There are 4 ways to turn a row about zero (a turn may also mirror it). The second row of each pair is the first, turned, with some noise. The first 36 pairs use one turn. New pairs use 3 turns, one after the other, and a turn may come again.
Known pairs, each followed by its turns in order:
[-63,72,-189,40,53,-145,-103,10]
[-11,48,204,-93,-167,94,-6,-25] => Zut

[-41,0,-136,-70,-139,-127,56,22]
[-37,9,217,-3,13,-81,-49,-98] => Zut

[46,-152,-57,-40,5,38,39,-177]
[24,14,-65,-67,-225,-102,7,8] => mut

[-415,206,89,84,-146,11,-31,-391]
[105,10,-167,-336,24,-32,452,180] => Fuvi

[77,-7,2,-359,-6,73,128,204]
[53,2,-17,-269,140,52,248,179] => mut

[-197,52,-364,90,206,36,15,-224]
[122,-158,-6,214,-132,-392,-45,22] => mut

[44,-35,-77,-142,61,16,-240,56]
[-141,50,-97,162,-26,-68,125,-157] => Voz

[-134,-45,-146,135,-22,-23,36,-195]
[79,12,-214,-183,1,-53,-1,126] => Fuvi

[46,340,-415,-84,133,103,-51,194]
[32,-233,182,328,-196,-215,-6,-290] => Voz

[141,-188,-11,157,311,-60,-47,-145]
[96,277,-29,-173,164,-162,-17,-215] => Voz

[182,-12,-43,260,-67,49,-165,-413]
[125,-33,-373,-119,195,-87,-297,-149] => Voz

[-295,164,6,-94,148,126,-256,-62]
[53,1,-127,361,94,-186,164,121] => Voz

[-84,22,415,-171,-37,-189,25,-38]
[-10,-306,-122,-163,79,-191,155,-176] => Zut

[144,-59,-351,-192,-397,207,274,411]
[-136,447,175,272,67,-427,-357,-85] => Zut

[-25,93,-28,111,-144,-28,-248,88]
[82,67,67,38,-233,-91,189,50] => Zut

[67,-57,-235,-114,-10,119,-32,215]
[12,-1,57,18,25,-30,115,334] => mut

[22,-8,-32,-26,-245,11,88,224]
[-59,-145,107,-23,-126,260,41,-2] => Voz

[104,-19,-37,-56,12,63,74,-131]
[71,-15,-27,92,62,72,-81,-64] => Zut

[-369,-339,46,-4,-81,-101,126,-17]
[-53,28,-292,168,-39,-8,122,357] => Fuvi

[103,-9,-21,111,27,260,-200,90]
[67,-153,-107,26,123,27,186,-216] => Voz

[-193,-130,-62,-142,-19,-415,46,-18]
[-138,41,-255,147,256,-254,80,103] => Fuvi

[-415,-154,203,-92,77,31,0,-79]
[8,-99,164,74,-128,-20,333,-315] => mut

[-200,-167,-5,-103,-12,94,-21,19]
[3,-32,134,31,-129,-24,240,-4] => mut

[-74,-192,-415,23,194,-64,87,-105]
[255,279,18,54,-223,-88,-93,-189] => Voz

[153,-140,-235,52,-176,66,-138,31]
[206,142,135,189,-106,-81,-85,107] => Zut

[78,-113,-22,14,182,111,4,24]
[90,58,-86,88,-108,104,-114,-111] => Fuvi

[45,-52,-415,-320,297,0,-69,140]
[51,467,-4,144,40,-175,-272,-162] => Fuvi

[75,-84,366,-167,-112,173,26,21]
[-79,-89,192,164,37,327,166,28] => Fuvi

[-15,-28,-182,-78,113,91,-93,-64]
[134,115,-3,-78,-43,132,-105,3] => Zut

[-85,-155,64,30,54,-16,49,5]
[-72,88,25,39,-42,-41,123,-80] => mut

[172,-169,415,160,24,-81,-415,343]
[191,-445,253,489,-35,-36,103,-134] => Fuvi

[-29,167,-174,59,-130,-240,38,-64]
[196,91,128,1,112,-143,-227,10] => mut

[-415,152,20,102,225,-380,-1,85]
[137,66,114,269,292,-250,89,-372] => mut

[5,-102,110,34,-2,-95,415,-53]
[-235,-221,67,93,333,-9,-101,1] => Zut

[415,-127,142,-5,82,19,-15,-90]
[36,-167,33,99,119,281,-157,-252] => Fuvi

[66,-134,220,91,204,62,-11,107]
[11,120,90,-130,227,-25,223,-22] => Voz

New pairs, each followed by its turns in order:
[65,-374,-63,217,-55,-96,82,158]
[80,199,159,-257,125,-93,142,-222] => mut Fuvi mut

[-176,50,-306,-342,-415,106,415,14]
[-115,-470,-27,62,138,100,491,340] => Voz mut Voz

[71,-99,-149,66,-415,-32,-230,392]
[204,-236,385,-58,99,-330,50,-277] => Voz Zut Voz

[103,-34,77,26,89,49,229,-29]
[-111,144,-154,-4,-50,-105,-62,-122] => Zut Zut Zut

[-112,118,-23,77,-175,64,-86,382]
[-270,186,-10,-131,-121,92,-175,203] => Voz Zut Zut

[65,-299,55,-65,-78,-41,64,169]
[-55,-144,267,101,-78,125,71,3] => Fuvi Zut Voz

[-27,328,1,47,-6,163,-95,-135]
[164,-158,66,-136,32,140,222,136] => Zut Fuvi mut

[-16,-97,-2,-149,-66,90,-163,-54]
[-44,-61,-15,155,-87,-37,48,-203] => Zut mut Voz

[86,-14,40,237,99,-348,25,-1]
[335,-187,-116,50,43,-27,-159,-124] => mut mut Fuvi

[-173,12,-84,-81,296,-74,-63,-18]
[146,180,47,-32,-192,-125,184,-122] => Voz Fuvi mut

[-117,9,110,-30,-97,0,11,11]
[-81,43,39,15,-69,-116,-83,-15] => Zut mut Voz

[66,199,-86,40,125,-169,93,158]
[-188,-183,-80,32,52,70,-121,-166] => Zut Zut Zut

[-40,217,-148,77,-12,-86,-14,-66]
[-103,101,-229,-88,19,-53,15,46] => Fuvi Zut Voz

[-10,11,17,103,0,54,2,-415]
[78,-239,-325,3,-76,99,132,-62] => Zut Fuvi Voz

[56,55,-415,-5,46,-36,-110,-5]
[-108,-156,-328,75,147,121,-67,-123] => Voz mut Voz

[243,-54,8,219,33,-100,-64,273]
[72,78,-215,-120,213,145,-146,219] => Voz mut Fuvi

[-16,-122,-1,234,415,-20,113,37]
[-163,180,143,171,-310,65,-189,-132] => mut Fuvi Voz

[90,89,62,0,-231,-40,-116,-415]
[63,-67,-232,135,-232,-248,61,-271] => Voz Zut Zut

[-97,73,-177,-146,-332,98,16,-3]
[310,-8,67,-10,-109,251,-39,-24] => Zut mut Zut

[22,-19,-155,-147,65,-278,115,-160]
[-51,-121,217,65,-178,154,-27,-269] => Fuvi Fuvi Zut

[-150,-65,-14,-124,106,-80,-88,41]
[-17,-32,-93,-176,-6,-52,23,185] => Zut mut mut

[-29,59,-5,-71,-105,155,-71,-123]
[101,-91,-32,-27,-219,-38,44,57] => mut Voz Voz

[-127,-188,165,-172,-130,70,-323,-387]
[52,-166,-521,244,49,27,-13,136] => Fuvi Fuvi Voz

[-40,-162,-45,-15,88,-45,187,1]
[-133,-35,154,-116,-49,35,119,-70] => Fuvi Zut Fuvi

[-3,76,33,-267,28,-47,191,224]
[118,96,-106,-118,88,-279,90,107] => mut mut mut

[-46,-135,-19,-20,-156,112,19,-184]
[-5,61,203,33,23,229,99,-13] => mut mut Fuvi

[216,131,84,8,44,53,37,46]
[19,41,19,61,142,-126,23,209] => Fuvi Voz mut

[-171,-24,-140,-415,-415,176,-70,345]
[-8,32,512,376,-143,-55,-131,320] => Voz Fuvi Fuvi

[-70,123,70,-174,256,-353,61,-3]
[-259,-70,80,-132,138,296,-125,192] => Zut mut Fuvi

[-28,130,21,-156,-26,-48,258,-190]
[-6,181,49,247,23,89,-192,-89] => Zut Fuvi Zut

[-214,-1,201,-61,-99,-92,71,-25]
[-23,-264,59,-9,35,-45,134,128] => Voz Fuvi Fuvi

[-2,20,86,390,20,96,-159,-285]
[-239,199,371,32,104,-121,-92,176] => Fuvi mut Fuvi

[48,-51,-35,-167,-415,-19,190,-22]
[66,142,-356,-9,137,86,-238,89] => Zut Fuvi Fuvi

[-12,-13,38,23,-188,189,45,292]
[182,-200,126,-55,30,219,-101,148] => mut Fuvi Voz

[181,72,-36,-75,-27,13,-99,157]
[254,2,14,-37,-77,-17,20,34] => Zut Voz Fuvi

[16,-385,185,-216,-188,86,68,203]
[-200,256,63,-135,-186,71,270,238] => Voz mut Voz

[218,13,-6,115,81,154,86,-67]
[61,30,-167,75,-234,143,30,56] => Voz Zut mut

[186,55,4,-43,329,43,-57,221]
[35,-14,-100,7,163,7,-413,-33] => Fuvi Fuvi Zut

[-71,-97,250,-8,-68,15,-10,-22]
[138,79,3,9,181,-136,-92,10] => Zut mut mut

[-83,57,-43,349,26,-21,83,102]
[171,15,-121,-64,46,-273,131,-87] => Voz Voz mut

[-7,-15,93,-415,415,-47,98,-103]
[-106,-140,246,-152,-323,-216,-195,-255] => mut mut Zut

[342,63,18,109,-59,-167,158,156]
[-127,-181,-18,194,16,-118,-342,58] => Zut Fuvi Fuvi

[87,322,-30,-15,-21,63,-16,4]
[-58,7,-102,25,3,99,125,-285] => Zut Voz Voz

[-43,-168,133,-415,134,77,0,41]
[-146,117,131,20,289,180,12,288] => Fuvi Fuvi Fuvi

